The groups are shells around one centre, one inside the other: the same stretched ball of 7 dimensions in 10 sizes.
Known rows, each followed by its group:
-9 140 -225 272 201 -226 260 -319 72 -188 69 -346 62 -477 72 -167 -109 -> Z834
142 135 -56 131 134 -162 443 -81 11 -81 120 -237 97 -347 -43 46 -55 -> Z623
128 78 30 84 99 -247 343 -316 -202 -195 24 -268 14 -86 -56 -37 -195 -> Z275
66 144 -44 -42 249 -321 208 -566 -44 -208 149 -221 40 -341 10 -25 -184 -> Z426
-13 169 -247 321 123 -228 403 -133 -118 -136 35 -420 65 -465 -10 -121
 -48 -> Z379
227 -34 -57 30 49 -151 458 -229 -54 -55 -68 -128 141 -98 54 -57 -159 -> Z973
174 95 0 180 23 -154 503 58 -70 -86 71 -226 46 -152 -99 69 -81 -> Z307
197 90 71 161 141 -61 451 -113 -56 -110 34 -293 147 -192 -31 -31 -132 -> Z834
113 71 -83 100 28 -287 394 -185 -124 -137 43 -194 -10 -141 -55 13 -135 -> Z172
-46 189 -276 371 41 -281 394 17 4 -144 117 -342 -31 -435 -59 -35 -34 -> Z379
87 100 -153 381 98 -183 372 10 -19 -170 30 -351 -31 -326 -21 -85 -8 -> Z623
121 73 -225 -17 137 -309 439 -350 -242 -54 -15 -236 106 -392 27 -37 -35 -> Z834
34 95 -154 146 100 -165 418 -346 -88 -99 -32 -318 212 -284 59 -171 -237 -> Z623
43 227 -127 354 302 -351 141 -127 -15 -313 236 -405 -247 -570 -91 23 144 -> Z973
-45 219 -337 291 155 -295 362 -92 61 -113 165 -334 18 -646 -8 -27 35 -> Z275
138 135 -78 131 120 -178 517 -101 -243 -66 28 -342 123 -332 -67 4 -36 -> Z834
11 189 -55 172 241 -229 227 -398 21 -231 150 -344 54 -390 -2 -89 -176 -> Z426
262 32 -41 -58 244 -270 287 -325 12 -128 103 -97 -17 -338 29 68 27 -> Z275
38 206 -78 124 229 -353 200 -300 20 -241 245 -259 -104 -429 -72 61 -47 -> Z426
135 72 -89 102 225 -228 286 -388 -85 -175 21 -283 51 -335 49 -103 -86 -> Z426
148 94 -179 85 276 -217 335 -335 -46 -104 44 -280 99 -531 76 -74 28 -> Z172
77 165 -88 -23 290 -368 165 -492 36 -217 222 -188 -48 -459 -3 43 -66 -> Z623
234 -17 -33 -149 146 -256 348 -468 -66 -92 5 -63 101 -156 63 -6 -158 -> Z307
93 119 3 199 112 -295 226 -176 45 -258 167 -212 -141 -169 -82 38 -118 -> Z433
31 136 -51 7 146 -255 302 -486 -26 -163 103 -226 128 -245 10 -62 -283 -> Z943
112 121 -84 -82 175 -274 404 -442 -212 -88 57 -238 149 -329 -7 -6 -143 -> Z623
29 198 -119 352 210 -265 224 -93 78 -254 196 -356 -122 -462 -59 -14 15 -> Z943
118 55 -140 59 152 -264 289 -346 77 -139 72 -146 39 -311 61 -45 -115 -> Z172
180 52 -25 83 210 -183 314 -346 -62 -159 18 -251 73 -266 41 -79 -103 -> Z943
223 119 -3 75 193 -179 439 -92 -104 -89 109 -247 52 -356 -65 88 36 -> Z623
155 84 -42 269 162 -190 286 -81 79 -202 100 -254 -68 -283 -19 -19 -18 -> Z172
100 71 -313 200 125 -332 365 -141 -99 -112 17 -255 -56 -469 25 -42 95 -> Z433
238 -4 -72 -82 229 -218 355 -480 -159 -94 -48 -187 132 -288 91 -78 -77 -> Z433
64 119 -147 -1 182 -413 246 -467 -183 -200 97 -231 -62 -339 -21 -5 -82 -> Z433
-22 100 -246 195 71 -218 375 -329 6 -113 -4 -286 159 -330 76 -177 -226 -> Z834
122 84 -193 64 201 -295 296 -312 39 -126 97 -178 12 -447 50 -13 -6 -> Z379
16 111 -140 150 -17 -294 395 -193 -64 -138 67 -214 24 -161 -51 -20 -214 -> Z623
179 120 47 -10 210 -265 308 -317 -98 -173 144 -206 -4 -261 -63 75 -80 -> Z426
46 172 -159 402 193 -168 294 -6 176 -189 156 -348 -25 -502 -5 -56 19 -> Z433
194 85 33 60 158 -315 294 -236 -184 -212 99 -220 -118 -177 -93 74 -31 -> Z275
-20 89 -336 98 25 -383 389 -339 -160 -99 -5 -233 45 -340 29 -92 -133 -> Z275
26 128 -206 18 247 -380 224 -581 -172 -196 61 -295 20 -453 47 -103 -98 -> Z307
-5 108 -298 256 34 -325 377 -146 -75 -134 30 -281 -20 -358 -4 -77 -64 -> Z379
251 8 -48 1 172 -234 337 -262 -5 -115 46 -113 9 -251 31 27 -20 -> Z834
176 122 -190 298 228 -159 427 52 -35 -88 66 -352 16 -579 -3 -11 189 -> Z275
56 30 -282 159 5 -285 413 -222 -64 -86 -46 -200 58 -259 55 -108 -124 -> Z307
186 125 86 57 247 -109 365 -299 -53 -139 93 -290 149 -292 -14 -18 -130 -> Z172
98 81 -20 -8 70 -211 387 -372 -33 -112 55 -166 150 -128 2 -32 -286 -> Z172
80 137 -140 225 85 -209 418 -38 22 -108 109 -258 36 -352 -42 12 -50 -> Z943
72 127 -320 285 136 -301 446 -48 -267 -100 -9 -404 -26 -538 -26 -59 146 -> Z973
-14 130 -279 107 116 -363 337 -384 -158 -138 39 -289 39 -412 19 -91 -108 -> Z379
174 121 -10 2 289 -228 306 -402 -129 -157 94 -280 69 -392 0 -10 -46 -> Z943
22 121 -101 183 114 -202 338 -328 -45 -169 37 -316 110 -254 16 -131 -231 -> Z426
-28 186 -120 385 45 -253 362 -46 -131 -221 84 -418 -54 -257 -108 -66
 -122 -> Z307
211 33 -196 -26 194 -235 457 -310 -198 -23 -42 -221 140 -434 67 -40 37 -> Z275
108 97 -150 138 155 -258 395 -263 -248 -131 -12 -341 48 -348 -8 -76 -35 -> Z379
169 139 -85 253 125 -258 425 98 -169 -142 111 -315 -114 -360 -130 100
 133 -> Z433
131 125 7 -16 234 -193 305 -421 34 -141 132 -206 133 -323 20 -12 -175 -> Z943
28 197 -74 255 207 -236 229 -190 151 -228 219 -292 -38 -420 -37 -6 -85 -> Z943
-82 125 -300 215 -60 -386 370 -207 -68 -148 56 -232 -26 -238 -33 -63
 -199 -> Z973
98 140 -12 -77 236 -182 334 -515 23 -108 123 -208 226 -349 44 -38 -240 -> Z433
219 74 52 133 88 -151 435 -30 -36 -116 81 -199 26 -150 -75 67 -71 -> Z834
137 134 34 15 102 -318 352 -228 -169 -174 147 -199 -54 -161 -128 115
 -112 -> Z973
51 226 -142 115 244 -298 358 -246 -169 -142 165 -365 28 -553 -70 34 24 -> Z307
61 122 -280 258 193 -305 283 -152 50 -160 105 -278 -68 -549 30 -45 83 -> Z172
-141 221 -244 397 -41 -273 398 -27 18 -167 127 -362 14 -312 -83 -71 -206 -> Z973
208 116 87 40 235 -231 304 -275 -133 -194 124 -255 -21 -251 -72 59 -47 -> Z379
36 126 -34 72 270 -263 123 -597 92 -267 132 -251 40 -317 64 -125 -245 -> Z307
157 45 -68 -185 251 -197 341 -674 -60 -71 2 -162 275 -327 133 -109 -236 -> Z973
86 99 -124 -57 146 -336 332 -465 -149 -130 66 -193 66 -293 5 -15 -155 -> Z426

New rows. What belongs after each?
115 107 13 135 134 -166 371 -264 -94 -161 46 -297 96 -191 -27 -60 -188 -> Z943
5 246 -221 298 256 -234 337 -112 9 -149 182 -413 27 -673 -29 -25 69 -> Z275
78 152 -186 307 85 -271 432 55 -162 -136 77 -354 -70 -394 -96 21 72 -> Z379
41 146 -42 29 78 -289 360 -345 -106 -153 114 -222 66 -188 -63 10 -241 -> Z172
160 35 -68 -180 110 -295 400 -515 -184 -72 6 -114 149 -171 29 -6 -214 -> Z275
95 38 -235 218 22 -222 471 -118 -149 -77 -75 -278 75 -262 25 -110 -72 -> Z834
-27 122 -192 41 134 -376 199 -527 59 -204 126 -172 10 -316 45 -74 -236 -> Z834
131 100 -64 228 237 -208 260 -253 -50 -218 57 -338 -22 -356 11 -89 -27 -> Z172
91 61 -287 85 55 -295 469 -204 -142 -38 -18 -211 86 -371 30 -43 -35 -> Z834
140 130 -17 321 147 -167 307 52 164 -197 175 -251 -83 -309 -64 43 -1 -> Z275
-8 210 -163 457 75 -324 285 128 20 -255 203 -357 -230 -376 -145 47 49 -> Z307
-74 182 -233 161 154 -299 262 -407 82 -173 137 -279 80 -450 41 -107 -201 -> Z426
118 128 -80 285 197 -254 268 -108 -43 -230 111 -331 -116 -367 -52 -15 39 -> Z943
-4 138 -138 43 167 -312 262 -524 -61 -185 86 -261 83 -324 30 -99 -234 -> Z943
180 113 62 186 187 -160 332 -135 -38 -191 105 -289 -4 -239 -61 11 -62 -> Z943
62 151 -99 -7 287 -291 228 -553 -44 -184 127 -266 81 -449 42 -62 -134 -> Z426
59 189 -78 199 223 -185 311 -205 87 -164 174 -309 65 -456 -16 -19 -78 -> Z943
-39 217 -121 232 189 -362 151 -284 105 -284 251 -280 -136 -407 -62 7
 -104 -> Z379
60 151 -218 58 197 -390 283 -319 -75 -155 150 -226 -55 -493 -20 37 18 -> Z172
145 78 -132 199 205 -134 397 -214 -71 -107 -15 -339 130 -409 58 -124 -31 -> Z172
230 28 -51 52 174 -257 322 -237 -65 -147 47 -167 -38 -257 3 22 3 -> Z379
26 117 -202 70 98 -310 310 -316 120 -123 136 -138 46 -354 29 -11 -157 -> Z433
66 208 -16 146 271 -233 229 -289 92 -216 234 -289 2 -444 -40 22 -82 -> Z426
-120 257 -290 378 153 -352 246 -147 40 -231 202 -398 -93 -570 -52 -56
 -28 -> Z172
131 89 -77 201 138 -97 442 -156 -34 -93 3 -314 166 -306 25 -99 -115 -> Z379
176 116 -112 159 241 -282 323 -158 -150 -167 91 -308 -79 -453 -41 28 123 -> Z426
-40 178 -33 119 76 -289 252 -369 81 -225 185 -217 26 -174 -51 -23 -327 -> Z275
65 199 -37 128 263 -236 219 -293 175 -204 253 -238 8 -456 -20 32 -91 -> Z623
31 170 -257 258 249 -244 285 -204 99 -150 137 -326 24 -628 46 -72 40 -> Z623
123 139 -136 24 213 -312 346 -295 -119 -121 122 -239 17 -453 -25 44 12 -> Z426
29 210 -73 237 159 -315 247 -121 54 -237 245 -276 -128 -374 -109 73 -42 -> Z379
241 37 20 -15 152 -168 431 -269 -142 -86 6 -195 119 -191 -2 5 -98 -> Z943
170 134 -19 158 198 -226 305 -83 90 -169 195 -204 -64 -364 -61 95 25 -> Z172
97 125 -147 195 50 -220 496 -29 -152 -77 43 -295 58 -309 -66 9 -39 -> Z426
14 162 -251 179 230 -320 280 -342 -93 -173 87 -351 7 -547 25 -90 -8 -> Z426
86 111 -75 155 100 -215 326 -177 142 -149 140 -174 30 -263 -11 5 -150 -> Z623
55 131 -167 383 -13 -263 429 149 -82 -159 77 -316 -112 -252 -115 19 0 -> Z275
165 120 -145 210 281 -347 223 -159 -110 -230 128 -309 -201 -509 -42 35
 197 -> Z307
76 86 -254 61 164 -295 360 -364 -86 -93 22 -238 89 -446 65 -80 -54 -> Z426
153 152 66 -92 356 -247 171 -560 88 -208 223 -179 60 -399 20 33 -135 -> Z275
-60 244 -25 273 119 -291 202 -194 147 -281 276 -288 -88 -280 -110 25
 -213 -> Z973
36 211 -88 246 171 -316 282 -122 -69 -227 197 -338 -115 -398 -115 49 -6 -> Z426
67 126 -100 78 202 -324 250 -423 -132 -210 87 -285 -16 -334 -9 -52 -109 -> Z943
15 135 -217 32 160 -273 357 -434 -29 -94 73 -242 162 -435 58 -83 -168 -> Z426
-46 141 -299 227 29 -295 409 -187 -44 -105 49 -288 69 -382 4 -89 -133 -> Z426
6 154 -75 233 2 -244 386 -105 -15 -168 117 -264 11 -167 -89 -4 -213 -> Z834
228 122 42 131 251 -174 395 -153 -246 -154 59 -365 19 -343 -74 23 52 -> Z275
34 190 -222 409 141 -257 394 55 -171 -172 77 -458 -78 -500 -85 -39 108 -> Z433
195 85 -101 175 139 -72 550 -28 -102 -14 -13 -311 196 -380 8 -39 -1 -> Z275
61 194 7 37 303 -188 217 -470 170 -190 225 -242 130 -438 28 -25 -197 -> Z307
103 149 -160 406 131 -118 443 149 54 -109 89 -367 26 -464 -36 -29 70 -> Z275
99 110 -159 203 225 -259 301 -273 -136 -183 33 -356 -8 -433 16 -94 10 -> Z379
-20 176 -60 172 84 -230 348 -301 -64 -183 101 -323 92 -224 -50 -71 -271 -> Z172
171 69 -47 174 67 -137 472 -42 -40 -82 28 -235 90 -210 -29 -5 -86 -> Z379
61 121 -163 265 224 -118 320 -250 125 -140 54 -336 145 -476 92 -162 -96 -> Z973
122 126 -119 73 331 -236 247 -441 -25 -169 94 -301 69 -528 66 -80 -17 -> Z172
